The rows are grouped in 2 ways, from coarse to fine. Each group lies inside one group of the grouping before and may be the whole of it. The rows also spread widely along 3 directions, which tell nothing about the answers.
Known rows, each followed by its group in each grouping:
[-31.1 -47.3  44.9  -4.7  39.2   9.4  -8.1 -12.8  33.7  -6.9  27.2  12.8
 -15.8  31.9  20.8  13.5] => J228 J251
[-10.5 -37.5  18.6   4.7 -17.1 -31.3  46.1  13.9  22.6 -31.8 -40.8 -24.8
 -36.7   6.7  44.4  23.0] => J596 J871
[ -8.4  -7.6  55.2 -37.4  13.1  27.8 -20.4  25.0  35.8 -44.5  -2.6  -4.5
 -12.5  -5.1  25.6  12.9] => J602 J92
[ -2.0 -34.5  35.4   4.9 -27.8  -5.0  16.3   8.2  41.3 -44.4 -20.6 -46.7
 -22.5   0.6  32.2  22.4] => J721 J519
[-29.3 -41.2   0.5   8.7   0.7 -10.6  36.3  17.5  33.7 -17.7  -5.0  -7.9
 -25.0  38.3  27.7  27.1] => J596 J30
[-18.0 -57.0  21.0  18.1  -0.1 -25.1  37.4  -5.7  27.7 -24.7 -11.5 -22.3
 -31.5  -0.5  34.7  12.0] => J228 J765
[  6.8 -18.0  52.5 -28.8  -7.3  25.9   0.3   6.9  27.1 -45.8 -17.8 -54.0
 -18.9 -13.4  11.5  18.6] => J721 J343
[ -9.1 -38.6  59.5 -28.6  37.8   3.0 -27.5  -8.3  44.2 -24.4 -11.0  -4.9
 -28.1  12.5  44.1  25.6] => J596 J755
[ -6.4 -54.7  21.1  14.6 -33.4 -48.0  38.5  11.3  36.9 -41.5 -27.8  -1.5
 -32.9  -5.8  55.8   0.3] => J602 J970
[-17.8 -31.2  30.7  -3.6 -11.9 -14.1  46.3   5.8  15.5 -31.6 -17.0 -37.6
 -27.6  -9.4  39.7  25.0] => J228 J96
[-20.4 -57.5  35.2 -11.4  28.6  -5.0 -16.0   5.5  54.1 -23.0   7.7  27.3
 -10.7  21.3  40.0  -0.7] => J602 J92
[-30.3 -52.1  33.4  -2.3  31.4  -6.2  16.3  -4.2  31.3 -17.2  19.2   4.8
 -21.5  22.5  36.0  25.1] => J228 J96
[-18.1 -30.0  21.5   9.2 -13.6  -2.6  46.1  16.0  22.8 -29.7 -14.9 -40.0
 -27.4 -12.3  19.3  21.9] => J228 J765
[-30.2 -38.5   1.0  10.2 -17.2 -12.9  30.0  32.7  41.0 -33.6   9.6  21.8
 -11.8  21.8  39.4   8.1] => J602 J92
[-40.7  -2.6  52.4 -36.9  51.7  53.4 -22.3  14.5  35.1 -19.2  35.0  -7.7
 -12.3  19.5   8.1  38.2] => J228 J96
[-13.9 -58.2  53.2 -17.9  36.2 -10.5  -1.4 -23.1  27.5 -26.6  -2.4 -12.9
 -28.3   2.1  43.5  17.7] => J228 J96

New rows. What belongs after each?
[-23.5  -5.5  32.5 -25.0   6.5  57.1  -5.6  27.0  37.9 -32.2  26.0 -19.9
  -1.8  22.9  -5.1  35.3] => J721 J343
[-18.4 -25.1  31.7 -10.8  -9.5  -7.4  44.0   7.8  17.2 -37.7 -14.4 -37.1
 -26.5 -14.5  32.7  29.4] => J228 J96
[-15.7 -69.6  16.0  21.3   3.7 -37.7  40.1  -7.5  26.0 -21.7 -12.2 -23.5
 -37.1  -2.3  38.1   9.9] => J228 J765
[-17.6 -45.1  12.2  11.4 -24.4 -29.7  36.8  22.5  36.8 -38.8 -11.2   6.7
 -16.9   5.4  44.4   3.8] => J602 J92
[-29.9   0.9  10.6  -8.7 -19.3  13.5  32.8  41.2  26.1 -36.0 -11.6 -25.6
 -17.9   5.3  26.1  38.4] => J596 J755
[ -5.2 -56.4  38.1  -4.7  -0.5   2.8   1.9  -4.2  38.9 -32.8   1.0 -25.4
 -20.5  11.7  21.4  16.9] => J721 J343
[-35.9 -12.0   5.6   5.2  -2.2  -0.5  41.9  35.8  31.9 -27.4  -6.2  -5.1
 -24.6  29.4  23.0  33.5] => J596 J871
[-26.3 -53.5  23.3  12.9   0.3 -20.2  34.9  -3.2  22.6 -15.7   4.0  -2.0
 -26.6  14.4  31.5   7.9] => J228 J251
[  5.0 -52.5  27.9   4.2 -31.8 -19.6  33.4  -4.8  27.1 -45.6 -28.3 -42.7
 -25.9 -10.0  33.9   7.8] => J721 J343
[-11.7  -7.9  36.4  -9.4 -30.1  -2.9  41.4  10.9   1.8 -32.1 -14.4 -45.9
 -25.1 -16.9  15.7  18.1] => J228 J251
[-43.3   7.2  -0.2  -1.1 -12.7  21.4  32.5  55.2  35.5 -24.3   8.6  -6.3
  -7.1  29.9  16.2  44.6] => J596 J755
[-23.3 -34.1  12.6  -1.0  -4.1 -10.8  34.0  18.6  29.4 -23.6 -11.5 -17.3
 -28.1  25.9  28.9  27.8] => J596 J30
[ -7.1 -44.5  13.4   0.5 -13.0 -32.2  48.5   9.7  21.4 -28.5 -30.4 -32.7
 -31.3  10.0  39.7  20.9] => J596 J30
[-16.0 -45.6  35.4   2.6   3.7   6.7  -9.2   6.8  53.8 -34.6   4.2 -19.4
 -18.2  26.1  28.7  23.3] => J721 J519
[-22.3 -58.0  18.9  12.5  -6.3 -38.1  52.2  -5.6  18.3 -27.3 -10.3 -20.0
 -29.7  -0.3  44.0  16.6] => J228 J96
[ -4.2 -60.7  46.0 -16.9  31.4 -18.8   5.1 -15.7  34.7 -22.4 -20.7 -14.9
 -31.9  18.5  42.0  13.9] => J596 J30
[-13.5 -13.2  82.7 -50.6  50.8  34.5 -28.2  -8.2  25.7 -27.9   3.0 -25.8
 -22.9  -6.2  23.2  29.8] => J228 J96
[-33.5   6.0  21.6 -16.2   2.1  63.9  -4.3  44.7  40.2 -33.7  32.6 -17.2
   2.1  27.3  -9.0  37.4] => J721 J343
[-42.5 -33.5  42.0 -19.1  50.9  28.5 -10.9   7.9  40.0 -12.9  33.7   8.5
 -13.6  31.2  17.9  31.5] => J228 J96
[-27.1 -47.7  31.6  -3.0  15.1  25.3 -11.3   7.5  49.2 -22.2  27.7   0.6
  -6.7  37.4  14.6  22.7] => J721 J343
